The same things were measured in two ways. Each way mixes the same 11 hidden numbers, adds some noise and spreads widely along 6 directions of its own, which tell nothing about the thing.
In the rows, 128 means zero.
Some things both ways: the first way, then the second way.
[146  87 119  87 145  93 163 153  88 128 176 178 196 143 110 133 109 178]
[115 134 143 128 142 136 128 141 142 143 114 141 145 118 102  97 115 116
 125 173 125 134 131 132 110 119]

[115 172 119 151 151 145 187 141 108 160 164 146 113 102 157 124 163 126]
[ 94 132 116  76 124 128 140  92  91 130 133 113 152 156 110 114 133 137
 170 109 171 127 172  98 147 100]

[ 92 127 135 149 132 152 175 176  54 162 190 149 154 148  85  90 145 176]
[147 114 116 134 168 168 155 135 128 114 144 119 164 121 119 140 118 103
 160  93 134 167  87  94 122 162]

[161  91 121  89 116 136 114 158 102 115 103 105 209 111  89 142 127 136]
[179 153 174 130 159 113 173 160  67 146 126  64  98 115 122 150 119  83
 138  96  96 166  84 105 182 166]

[128  57  85  96 135 161 107  84 126 185 142  64 145  62  92 183 130  93]
[122 153  94 121  80 154 125  35 191 132 126 167 197 120 129 100 133 181
  77 169 160  92 153 160 147  93]

[106 190 115  81 161 148 135 113 128 117 195 130 137 134 136 166 164 126]
[ 74 128  80 133 139 114 103 167 170 133 103 165 123 113 156 126 143 182
  98 147 137 116 156 136 111 138]

[172 144 144 180 128 113  89  62 197 155 133  75  30 148 152 136 103 100]
[122 151  97 110 125 148 146  79 146 142 142  75 102 119 115 153 112 126
 112 101 128 107 113  66 140 133]

[139  66 142 100 147 119 108 121 102 168 143 113 119 149 103 145  63 165]
[135 112 149 139 137 119 113 150 124 135 110 166 119 110 124 119 154 135
 137 134 108 135 122 150 108 120]

[143 147 138  97 122 174 170 165  80 149 132  83 141 105 114  94  94 148]
[172  96 145 172 172 119  85 201 131 120 132 171 124  98 102 111 132  76
 174 147 127 170  99 151  71 156]

[189 153 120 102 119 123 159 167 132 116 103  75 133  96 164 118 100 114]
[147 164 129 119 115  97 121 100  96 152 125 125 118 102  85 126 140  66
 148 144 114 160 133 116 156 121]

[ 69 170 127 185 107 123 155 164 113  96  85 177 121 152 151  98 141 165]
[129 132 143 118 156 129 121 122 108 113 116 161 135 155 123 117 151 116
 134 156 101 157 127 152 128 117]

[ 83 156 112 162 110 113 157 162 105 116 198 202 151 148 118 114 174 158]
[111 136  94 118 138 156 152  95 140 129 114 134 177 164 119 131 128 138
 128  96 118 143 120 119 125 125]

[113 134 108  94 124 175 139 179  95 109 103 106 195  86 130 143 135 132]
[122 131 145 136 147  81 102 132 103 126  96 180 132 118 128 118 164 128
 129 143 116 148 151 148 128 133]

[140 133 108 173  91 133 133 122 136  99  98 146  99 114 119 151 125 109]
[129 114  96 125 166 174 120 109 167 113 150  99 117 155 131 142  95  94
 130 139 132 118 102  81 121 165]

[129 159 130 118 137 125 163 125 103 113 231 186 129 152 108 124 145 129]
[119 122 172 106 205 156 148 162  80 101 152  75  78 148 126 150 117  94
 159 107  99 145  98  79 102 137]

[157 114 114  78 120  83  78 114 185  97 156 152  62 139 185 206  99 100]
[108  97 138 117 130 122 105  98 125 121 101 165 152 149 142 103 162 146
 140 150 130 111 160 147 131 126]

[160 182 125 138  82 112  81 136 173  91 134 140 109 116 150 168 133  80]
[114 137 171 105 104 119 122  97  85 147 106 182 114 155 110 122 171 183
 130  92 104 100 153 166 113  29]

[130 116 126 158 118 161 126 135 127 156 135 151 158 105  84 132 164  88]
[172 108 202 123 116  64 130 131  49 125 135 165  79 103 106 152 181 150
 170  77 118 131 123 140 105  91]

[125 206 170 117 131 124 137 141 113 139 183 120  98 155 136  68  94 130]
[157 129  94 137 158 165 155 122 155 111 149  92 141 158 119 154  98 100
 126 103 121 148  70 100 112 167]

[ 93 121 120 184  99 209 187 111  91 159 147 164 181  91  52  73 187 117]
[171 124 190 153 158 105 135 180  87 130 155 120  75 130 115 167 102 100
 150  85 103 123  91 126  92 124]

[109 106  91 101 128 186 161 164  74 163 114  82 225  62  76 127 180 126]
[103 156  89 146  92  89 136 212 124 168 129 164 122  94 139 163 131 154
 117 107 133 138 145 159 124 111]

[162  94 127  81 127 140  86 147 124 123 100  96 190  87 128 163 116 107]
[105 115 145 109 162 171 159 119 138 108 145  87 159 150 139 118  94 152
 122 145 170  96 133  90 124 149]

[ 97  95 132 106 121 124 108 144  79 155 109 142 184 139  66 128  94 165]
[148 140 162 137 147 133 189 220  76 139 136 117  94 147 154 186 121 122
 113 110  86 149  78 133 159 142]

[170  49 161  61 120 122  72 168  86  89  94  89 160 146 142 155  27 165]
[ 65 141 128 148 201 163 158 222 127 146 135  97 102 133 184 190  69 108
 107 102 102 111 118  79 138 171]

[ 67 203 157 107 139 203 176 164  68 154 140 141 139 138  84  53 138 140]
[131 114 136  88 135 179 145  29 143  98 131 138 162 186 138 115 140 147
 124 141 104 117 118 140 140  99]

[110 132 128 130 141 129 159 137  72  99 138 196 199 121 103 129 137 145]
[102 140 158  86 148 159 121  84 122 115 130 117 122 167 123  97 129 166
 117 151 134  94 153 134 123  75]

[169 100 107 126 122  94 110 104 183 122 131  90  77 115 158 149 127  84]
[155 145  89 152  88  58 100 141 126 148 130 144 102  73 114 150 164 104
 136 119 115 154 128 146 121 143]

[123 123 136  66 124 175 125 176 117 158  91  91 113 112 125 118 116 117]
[141 103 154 131 107  62 126 173  79 141 109 190 113 129 145 146 172 124
 174 110  82 161 136 188 132 114]

[116 183 112 160 118 101 110 145 151  98 123 132 103 141 155 160 164 110]
[129 132  74 123 127 138 127 136 166 119 135 156 146 109 129 128 141 154
 118 145 146 154 119 133 123 140]

Other things, the second way, with their names:
<80>: [107 108 131 129 164 120 133 101 112 127 110  93 112 128 159 157 142 111
 141  72  98 118 124  79 140 176]
<241>: [151 134 112 139 109  79 109 118 134 137 119 146 109 104 127 138 152 135
 124 122 123 134 128 144 135 141]
<418>: [152 111 128 114 124 166 130 122 165 113 149 107 125 136 132 103 117 135
 121 191 146 113 108 136 132 138]
<325>: [119 121  68 124 147 166 160 115 166 118 137  87 150 130 153 153 113 112
 109 140 144 136 100  65 168 207]
<118>: [116 166  71 130 150 210 163  89 176 113 146 131 183 149 128 153 108 133
  78 129 125 140  89 108 126 123]
<336>: [111  95 167 112 177 187 126 120 113 107 135 114 145 108 125  95 148 108
 166 160 137 130 128  96 110 134]
<45>: [104 125 180 113 173 174 123 149  86 129 145 146  99 104 123 134 141  95
 163 131  96 140 125 113 107  84]
<406>: [163 119 182 123 175 115 120 158  86  98 144 138 100 145 105 124 135  95
 160 151 104 160 103 144  93 121]
<230>: [143 132 138 124 152 139 117 125 124 116 132 134 122 129 123 119 139 117
 128 152 120 139 118 135 127 129]
<39>: [162 125 146 135 114 169  98  72 136 128 132 172 141 106  88  98 167 155
 134 115 131 113 114 158  87  59]
<31>: [105 147 127 111 104 138 139  50 161 158 106 118 174 123 118  95 113 146
 118 126 120 102 155 138 139  96]
<272>: [108  96 135 113 115 123 147  94  92 121 132 137 141 164 141 163 151 141
 159  79 140  98 142  99 133 125]
<359>: [134 136  82 131 114 135 153  99 159 152 113 126 149 125 128 148 118 119
 119 101 103 145 105 115 154 149]
<171>: [141 150 125 143 164  64 131 182 142 150 111 109  88 123 127 147  75  83
 126 123  81 163 109 128 135 176]
<135>: [121 148  75 145 128  85 121 212 175 154 126 133  88 131 150 160  83 129
 110 123  94 147 117 163 117 144]
<101>: [ 89 128 145 119 153 202 171 110 145 141 112 116 186 139 134 108 110 121
 112 158 110 121 120 109 138 129]
<186>: [115 116  79 137 126 166  97  89 210 127 115 149 153 147 139 108 121 148
  92 170 134  96 126 142 114 135]
<329>: [152 121 137 135 152 143 137 126 157 123 129 142 147  96 108 107 118 130
 127 155 131 150 101 125 110 145]
<447>: [178 132 132 129 135 153 128 119 140 121 142 109 132 158 108 112 118 115
 128 136 128 135  93 150 122 126]
<227>: [105 123 145 121 139 169 161 163 146 148 143 113 138 150 135 132  71 107
 132 158 116 110 122 125 130 122]
<342>: [168 122 117 129 140 134 120 134  98 136 126 113  78 129 114 157 166  93
 152  85 102 151  84  99 143 146]
<41>: [115 110 173 130 169 140 119 208  83 111 147 140  94 113 142 134 153 122
 156 149 122 138 126 136  96 120]
<85>: [127 146 121 110  70 103 118  55 140 155  88 175 142 127 102 103 172 167
 107 141 102 118 149 175 136  67]
<147>: [123 147 157 121 138 135 143  77 125 136 109 118 121 140 134 138 129 128
  95 130  84 107 122 123 147 117]
<218>: [178 138 118 123 115 110 146 123 138 114 148 105 129 169 110 134 102 109
 112 173 143 132 101 136 143 157]
<182>: [130 143 129 122 120 150 117  84 137 134 122 149 127 145 107 122 145 146
 111 124 112 109 123 142 109  81]
<152>: [143 137 144 120 155 133 143  98 140 107 137 139 167 122 109 107 114 153
 125 133 143 141 118 137 105 117]
<142>: [124 145 135 126 114 125 129  56 152 133 109 134 157 106 128 111 136 140
  81 186 146  96 145 112 164 146]
<337>: [ 99 129  94 118 151 139 159 158 132 141 112 139 143 148 153 155 113 149
 120 105 137 140 129 100 167 156]
<302>: [142 104 133 123 124 172 114  39 147 107 139 168 160 139 104 120 147 111
 127 174 142 103 118 103 118 120]
<261>: [113 135  65 154  97  82  94 148 179 160 110 207 119  74 134 149 144 142
 117 120  96 147 136 164 105 119]
<138>: [127 128 112 124 143 127 150 205 150 132 148  90  79 152 157 159  75 148
 115 123 131 113 106 122 127 152]
<266>: [122 143 110 142 185  87 124 210 174 136  98 141 108  89 135 115  91 141
  97 172 123 167 118 125 130 191]
<305>: [144 176  80 128 149 138 176 139 158 120 152  80 113 150 145 180  82 138
  73 111 115 143  79 108 150 162]
<379>: [ 93 132 127  97 142 200 170  71 145 125 112 111 157 164 168 129 130 180
  76 145 133  85 129  98 185 131]

Some of these things the first way, each followed by its name:
[131 169 113 102 123 125  92 110 141 108 170 118 149 103 116 160 151  74]	<305>
[134  47 113 102 152 107 145 112  76 172 189 161 138 116  89 154  69 141]	<406>
[ 99 145 106 168 108 150 135  95 139 108  99 192 157 111  90 151 212  99]	<138>
[143  57 144 104 133  63 100 130 131  67 220 229 114 209 140 160 106 148]	<80>
[129 135 181 120 158 128 133 123  75 182 145 100 115 154 109  71  28 170]	<182>
[147 127 152 101 149 162 138 150 107 155 115  54 103 144 132 102  89 162]	<336>
[136  99  94 150 101 110 104 111 159 103 106 123  99 118 140 180 142 108]	<41>
[154 136 170 128 135  66 127 149 117 119 142 164  83 184 157 100  17 146]	<302>
[122 160 101 150  86 147  84 170 151 100  65 112 129 104 150 196 158 113]	<337>
[134  83 114 110 122  94  91 146  82 143 187  89 137 122 102 159  61 139]	<118>
[110 153 157 119 116 144  70 177 106  93  16 102 185 150 119 128  94 162]	<379>
[146 170 165  92 151  81 118 126 134 133  96 138 125 129 164 107  58 113]	<218>
[136  86 143  92 139 146 111 137  99 144  81 101 136 117 116 130  88 137]	<135>
[130 105 120 101 151 100 132 105 130 163 188 161 127 147 103 143 113 143]	<85>
[125 167 152 165 110 153  97 167 141 121  79  78 138 112 167 107 144 112]	<152>
[170  95 128  94 129  58  63 144 153  92 118 121 105 163 153 190  74 126]	<325>
[190 109  86  98  80 172 127 155 128 110 134  56 114  80 107 181 130  89]	<45>
